There are 3 ways to turn a row about zero (a turn may also mirror it). The second row of each pair is the first, turned, with some noise. The first 21 pairs use one turn. New pairs use 2 turns, one after the other, and a turn may come again.
(in the rows, 128 means zero)
Known pairs, each followed by its turns in order:
[120  93  79 119 162 122]
[138  71 120 104 110 154] : X

[105 150  82 146  80 103]
[115  74 131 139 170 159] : B

[176  76 153 161  93  93]
[ 70  90 145 100  94  84] : B

[134  91 133 155 100 139]
[126 154 103 137 167 137] : A

[ 85 111 141 144  90 150]
[113 130 124  95 183 126] : A

[104 147 112  89 116  98]
[ 86 118 134  93 124 106] : X

[109 147 147 126 179 160]
[151  63 128 121 125 125] : A

[125 115 144 134 102  78]
[ 97  94 147 152 105 121] : B

[ 83 129 129 142 107 127]
[122 114  98 131 133  85] : X

[146  98 166 126 138 131]
[115 148 126 123  96  97] : B

[ 83 146 153 169 114 127]
[ 75 146 119 153 146 159] : B

[156  96 172 114 176  78]
[130 149 182 140  66  93] : B

[ 92  92 101 173 158 140]
[107 157 156 126 189 106] : B

[119 102  91 152 179 144]
[148  76  97 142 117 166] : X

[175 128  83 156 108 170]
[159 106 154 148 192 155] : X

[118 151  80 172 146 145]
[189 134 150 104 130 147] : A

[ 97 147  99 157 147 177]
[120 101  77 154 165 145] : X

[102 168 136  98 124  97]
[ 90 118 153  96  90 127] : A

[160  87 112 119  87 119]
[112 181 120 161 147 115] : A

[107 110 115 108 136 157]
[137 119  96 101 137 138] : X

[142 100  93 163 161 137]
[191 144 107 136 129 123] : A

New pairs. What belongs after each?
[129 119  83 108 100 104]
[ 95 112 145 110 101 161] : A A

[171 166 101  87  97 176]
[174 206 130 143 110 132] : X B

[164 144 159  92 107 163]
[151  68 111 107 150 128] : B B

[150  96 112 134 142  86]
[ 81 124  85 129 120 129] : B A

[133 112 171 174 118 114]
[104 122 139  71 146 118] : B A

[ 97  93 158  78  81 110]
[ 75 151 157 134  68 111] : X A

[ 77  99 174 160 143  93]
[112  73 126  60 149 144] : A X

[161 121 168 163  79 120]
[136 177 111 117 181 151] : A B

[ 85  89 160  79 144 117]
[112  77 136  91  86  91] : A X

[167 109 120  97 165  82]
[ 94 104 117 124  61 117] : B B

[133 130 168 139 151 129]
[130 136 155 121 143 163] : X A

[123 169 118  85 104 139]
[162 160 135 177 133 140] : X B

[132 148  99 175 150 116]
[122 123 160 182 141 138] : A A

[154 174 142 120 101  94]
[101 156 127 175 109 159] : X B

[122 162 117 155  90 107]
[148 106 112 122 171  98] : B A

[178  86 115  93 135 109]
[ 80 168 101 152 109 125] : B A

[ 98 179 134 175 164 108]
[165 108  68 112 115  85] : A B

[ 82 100  99 101 114 163]
[ 97 135 154 120  61 142] : A X

[154 141  99 158 132 138]
[107 166 135 109 129 110] : X B

[105 179 149  97 144 102]
[ 93 137  95  77 135 146] : B B

[152 150 141 173 118 131]
[150 118 104 115 128 173] : X A

[144 178 159  94 160 172]
[159  95  89  77 130 169] : B B

[141  82 162  84 129  84]
[114 182 164  91 153  98] : X X

[ 86 161 125 119 174 109]
[127 163 120 185 147 151] : B X

[163 123  83 164 164 104]
[129 123  82 146 190 138] : X A

[154  90 166 120 176 121]
[140 157 149 129 195 120] : X X

[131  86 166 172 126 127]
[101  91 139  79 107 148] : X B

[158 161 133 106 116 178]
[167 150 103 168  99 125] : A X

[107 128 149 144  88 175]
[155 131 180 106 128 157] : X B

[164 148  80 127 163 148]
[112 143 110 171 140 181] : A A

[ 93 105 169 163 113 133]
[119  93 101  93 124 168] : A X

[ 99 108  85 154 138  86]
[113 174  80 130 152 106] : X A

